The rows of a group lie close to one hidden flat surface of 13 dimensions, which may be shifted away from zero. Surfaces can cross.
In the rows, 128 means zero.
Known rows, each followed by its group:
[135 124 148 121 147  56 158 177 150 112  91 137 133 139 133 128 182 175
 160 179] | (0)
[ 87 123 156 165 113  86 140 124 143  60 124 166  72 103  58 118 146 117
 105  90] | (1)
[ 96 145 134 148 146  87 115 111 187  48 116 114  93 145 112 118 157 134
 116 140] | (0)
[148 105 151  49 130  92 126 101 184 147 117  91 141 103 156  97 135 163
 205 102] | (2)
[ 88 100 108 212 136 164 106 101 138 163 138  74 168 126 160 122 120 101
  87  93] | (3)
[ 98 119 191  71 145  83 202 141  62 170 158 126 146 134 110 101 120 149
  97  88] | (1)
[ 77 159 156 139 141  67 166 128 117  80 124 133  80 148 164  88 133 187
 106 138] | (0)
[105 156 132 144 121  83  99  87 160 138 119 113 175 131 152 124 164 120
 157 109] | (3)
[104 108 167 118 173 158 101 149 108  83 141  46 182 133 143 110  76 144
 147 138] | (2)
[100 112  84 143 107 165 158 163 112 181 132 155 154 132 105 154 124 109
  85 149] | (1)
[105 135 178 131 122 105 151 157 138  70 134  70 142 186 161 113 106 186
 172  89] | (2)
[125 122  87 161 104  73 147 145 113 131 154 151 167 154 120 137 141 113
 106 144] | (3)
[120 140 166 108  64  89 109 103 140 150 109 115 112 141 137  98 145 122
 134 114] | (0)
[143 147 108 137 150 139 145 123  55 153 112 212 101 119 111  91 104 162
  72 142] | (1)
[110  87 110 100 154 113 144 138 138 136 156  65 135 133 170 115  99 148
 111 130] | (3)
[ 71 147 116  54 143 161  95 138 140 126 100 116 201 141  95 111 102 162
 127 107] | (2)
[134 113 104 174 145  64  95 185  57  94  94 166 127 106 123 151 143 121
 121 135] | (0)
[123 123 153 118  91 120 101 156  58 139 144 129 135 133 185  85 101 153
 112 143] | (3)
[171  99  89 158 217 128 105 151 106 118  89 125  98 115 129 178 134 151
  80 121] | (0)
[128  48 165 105  99 107 109 126 173 113 127 108 117  57  79 128 106 145
 147 159] | (0)
[106 132 142  85 133 166 146 147 166  89 140 149  96 109  94 107 156  89
 137 128] | (1)
[ 76 143 130 144 101 163 113  83 134 126 132 153 125  66 109 152  91 130
 158 140] | (0)
[161  69 129 157  50  81 156 113 152 181 150 108  91 125 142 103 138  74
 132 114] | (2)
[107 129 133 117 115 186 113 132 108 153 123 144 113 115 117 140 107 148
  66 154] | (3)
[ 99 153 138 121 175 202 145 176 125  90 129 144 125 116 124 143 159 105
 121 200] | (1)
[106  98 150 159 133 106 167 178 113 173  89 125 140 122 161 156 154 177
 129 116] | (3)
[123 129 145 143 109 136 156 147 169 122 133 108 154 163  92 191 143 134
 135 149] | (2)
[161  81  99  98 132 120 117 149 110 181 124 108 165  99 154 152 106 125
 155 127] | (0)
[124 101 145 138  95  93 180 129 165 117 115 131  91 116 127  84 120 150
 188 132] | (0)
[121 100 108 142 159 107 122  86 169 125 127  67 141 114 122 115 112  99
 144 145] | (0)
[ 75  94 135 149 114 102 127 168 112  78 131 141 101 113 102  89 114 128
  90 104] | (2)
[167 158 189  99 166 154 198 100 106 166 119 103  85 166 141 103 138 121
 147  68] | (1)
[162 107  64 141 179 165 170 127 201 112 119 115  85 138 136 112 119 128
 158 137] | (0)
[141 115 131 111 130 110 133  79 185 172 131  94 175 133 100 152 143 127
 145 104] | (1)
[133 140  92  97  94 148 100 105 178 137 148 109 142 159 148 109 127  96
 130 115] | (3)
[117 114 101  77 110 126 142 130 159 143 114 145 115 130  98 117 125 143
 128  70] | (2)
[131 110 155 170 160  69 116  81 101 133 109 111 123  99 147 102 104 185
 135  90] | (1)
[143 131  75  89 119 119 130  97 172 177 107 128 137 156 115 102 136 112
 115 110] | (2)
[181  94  73 106 124  69 144  89 159 137 157 127 125 133  82 117 108  98
 134 124] | (3)
[113  90 132 118 105 178 160 108 165 152 138 107  91 116 117  95  88 133
 112 158] | (3)
[106  99 156 142  62 170  96 105 157 161 126 121 138  92 104 152 101 151
 123 104] | (3)
[104 172 152 129 115 184  75 130 120 159  69 138 125 134 171 124 167 144
 111 104] | (3)
[123  99 118 132 133 151 161  90 154 148 149 115  93 114  58 190 104 113
  84  71] | (1)
[ 61 152 134  98  98 179 123 120 150 132 160 115 155 124 134 119 130  93
 118 142] | (1)
[162 114 127 137 151 179  87 100 160 179  88 113 137 102 138  89 162  99
 136 130] | (3)
[122 110 120 126 115  98 142  95 156 152 145  51 140 179 165 111 102 132
 127  69] | (2)
[107 164 116 169  70  89 141 139 145  99 111 157  94 173 102 183 156 119
 112  92] | (0)
[165 112 114  95 162 117 115 131 120 158 111 131 146 100 130 125 142 108
 142 165] | (2)
[118 104 116 171 144  79 137 123 155 128  88 181 125  81  81 116 177 137
 134 134] | (3)
[183  73  96  96 201 155 129 120 113 157 120  66 140 122 124 106  69 120
 132 120] | (2)
[145 105 122 209 117 144 128 139 143 108 103 100 101 145 170  70 123 115
 164 126] | (1)
[116 119 118 130 142 142 117 102 143 135 150  97 134 104 137 214 106 143
 114 103] | (1)
[138 109 147 171 114  71 128  89 127 110 130 105 110 129 129  84 103 148
 148 104] | (3)
[114 142  95 104 143  90 156 121 129 158 125 114 128 167 148  92 139 115
  91 148] | (0)
[113 138 160 124 105 104 141  70 179 151 127  90 153 143 129 133 128 157
 150 162] | (2)
[131 142 144  76 167 110 131  85 146 148 136 121 168 130 109  99 147 140
 124 129] | (1)
[120 133 131  68  98 105 102 138 150 131 134 141 164 114 143  99 150 130
 159 180] | (2)
[145 149 170 162 145 117 126 146 116 112  70 132 119 140 128 117 166 133
 175 115] | (2)
[ 86 156 166 100 101 130  92 137 131 109 126 119 166 126 141 121 153 121
 155 139] | (2)
[ 90 107 157  59 134 107 158 136 150 135 142 132 129  96 132 114 125 189
 126 195] | (0)
[140 100 105 108 149 141 117  54 190 184 118  90 130  94 129  98 135  93
 139  92] | (3)
[108 122 135  68 169 172 143 126 129 141 120 142 104  75 139  73 130 124
 141 119] | (1)
[147 147 122 127 133 102  73 120  81 151  90 131 117 141 163  89 146 112
  95 122] | (0)
[ 95 130 104  97 117 121 129 103 176 189 129  86 186 141 137 132 160  91
 134  75] | (1)

New rows, each followed by its group:
[147 115 102 121 139 144 140 129 157 158 109 142 108 142  67 183 150 132
  44 179] | (0)
[ 90 122 101 117  99 180 105 120 150 117 139 156 109  80 128 108 109 115
 126 141] | (1)
[109  92 138 154 116 177 190 124 124 161 137  99  59 119 116 125  91  97
 110  54] | (1)
[ 69 166 126 119  99 171 116  80 191  88 133 157  86 102  93 144 123 139
 114 150] | (0)
[180 120  87 116 107 124 169 142 175 168 100 136  63 184 126 150 157 131
 110  69] | (0)
[138  63 152 150 135 116 165 140 182  98 148  86  99 108  99 160 127 125
 139 127] | (2)
[100  72 183 127 138 103 110  80 159 134 138  31 172  92 137  93  94 141
 154 143] | (2)
[126 133  86 109  69 178 152 199 126 129 193 133 154 186 128 175 122  76
 100 144] | (1)
[151  93 113 164 166 117 150 177 165  72 127 112 112 138 111 178 132 159
 125 176] | (0)
[ 75 149  95 108 149  59 104 168 105  69 135 152 153 107 163 130 148 121
 144 131] | (0)
[ 96  90 138  95 187 130 150 181 106  98 155 107 136  82 130 173 123 136
 113 145] | (1)
[ 69 108 102 146 103 108 135 130 136 170 110 138 159 114 112 113 145 111
 106  96] | (1)
[129  86 145 107 117 135 149 130 152 136 114  88 152 146  92  88  60 185
 150 120] | (2)
[103 135 135 190 135  92 135  90  97 160 125 117 155 151 120 105 118 145
  87 114] | (1)
[160  97  97 134 182 151 106 114 116 139  93 136  82  89 136 105 115 133
 100 118] | (0)
[107 122 113 128 107 105 149 143 120 128 152  99 141 182 144 118  97 140
 102 107] | (2)
[ 63 126 124  89 136  93  93 151 110 126 136 115 183 116 145 126 146 123
 103 120] | (2)
[144 128 154  84  70 195  45 143 132 173  94 131 130 108 180  97 142 136
 147  80] | (3)
[148 125  77 163 112  89  90 139 138  62 152 146  96 147 129 162 126 115
 111  73] | (1)
[113 116 129  71 159 132 124  84 148  99 175 142 124  86  69 126  98 143
  84 131] | (1)
[109 136 142 112  69 127 190 123 156 151 136 140  95 154 128 113 115 158
 132 154] | (0)
[120 122 101  71 154 138 111  95 141 124 167 112 121 117 141 126 111 116
 108  79] | (1)
[ 93 156 122 134  32 142 149 106 122 153 153 141 106 143 144 144  88 126
 143  86] | (0)
[156 124 118  94 132 173 147 129 149 187 126 106 143 138 179 172 118 167
 154 141] | (0)
[129 144 103  76 145 175  92 127 143 101 129 153  74 126 182  66 120 143
 108 134] | (0)
[118 178 169 117 137 185 124 103 147  98 140 135 127 129 122 122 141 120
 141 175] | (1)
[128 135 109  98 107 163  98  94 167 170 106 161 126  72 130 175 135 146
 161 101] | (1)
[130  98 165 109 109 172 172 140 145 156 155  70 136 138 150 118 114 110
 163 117] | (1)
[180  86 105 121  63 141  96 138 105 145 181 102 144 156 134 119  67 112
 111 132] | (3)
[109  73 184 134 103 132 185 134 102 153 144 140 124  85  75  95  86 162
 121 153] | (1)
[ 83 163  93  81 149 132  96 113 112 133 125 149 141  84 181 102 131 133
 149 125] | (0)
[ 64 124 138 156 133 129 171 152 124 111 135 134 137 149  71  81 147  81
  74 144] | (1)
[172 121  76  40 122  88 111 180 144 161 104 154 129 153 165 126 186 121
 131 100] | (0)
[ 78 104 131 125 143 103 156 149  85 148 121 182 114  70 114  98 138 149
  82 159] | (3)
[104 145 138 147 125 151 126 131  92 166 102 100 171 165 108 163 104 124
 102  89] | (2)
[ 96 177 158  83 135 139 140  83 123 145 167 118 164 150 119 110 127 124
 100 135] | (1)
[171 108  95  97 120 157  92 182 117 156 110 161 144 128 130 121 150 113
 112 151] | (3)
[133 135 116 171 120 141  95  90 102 123 135 152 114 123 118  55 116  93
  83 155] | (3)
[128 134 134 172 101 186 168 153 143 174  96 115 102 174 162 116 145 126
 117 145] | (3)
[205 138 112 106 138 115  88  88 104 121 129 146 107 135 108  56 116  92
 116 178] | (3)
[126 140 120 150 127 143  88 149 146 113 109 107 156 123 204 129 149 132
 183 154] | (1)
[ 82 137 154 118  91 117  87 129 138  95 140 153 167  82 141  91 135 161
 162 184] | (1)
[ 56 118 109 133  95  99 131 100 138 105 162 116 125  90 110 180  87 117
 138  78] | (0)
[138 132 151 125 126 125  92  90 191  64 173  81 144 120 111 197 121 132
 150 137] | (1)
[102 126 100 161 141 223 119 127 119 129 120 131  79  88 162 125  93 110
 117 140] | (1)
[103 161  97 110 115 134  97 131 119 112 131 155 100 146 146 126 132 120
  83 126] | (0)
[ 91 107 189 172  90  86 133 130 108 147 137  71 168 132 144 159 131 123
 128 120] | (2)
[ 31 130  79  84 126 114  99 115 129 140 155 133 167 102 142 107 132 101
  76  84] | (1)
[185  78 108 133  53 147 152 125 170 164 143  91  77 168 125 109  94 102
 124  93] | (0)
[149 152  81 133 129 156 126 106 148 145  96 142 110 171 104  79 122  99
 114 117] | (2)
[107 107 126 147 156 158 112 120 131 135 139  51 157 135 118 156 110  80
 106  89] | (2)
[103 160 111  93  72 168  96 146 139 173 113 167 137 133 166 107 168 113
 129 105] | (3)
[104 159 110 171 156 103 104  74 116 169  99 162 184 114  96 155 140 163
  86 161] | (1)
[125 131 128 107  91 134 126 148 155 202 129  99 202 152 181 164 171 124
 162 122] | (3)
[136  95 185 132 134 144 145 119 183 124  85 107 109  85  65 149 131 149
 186 110] | (2)
[114 149 150  77 121 160 118 126 101 111 173 107 116 130 196  68  98 130
 151 112] | (1)
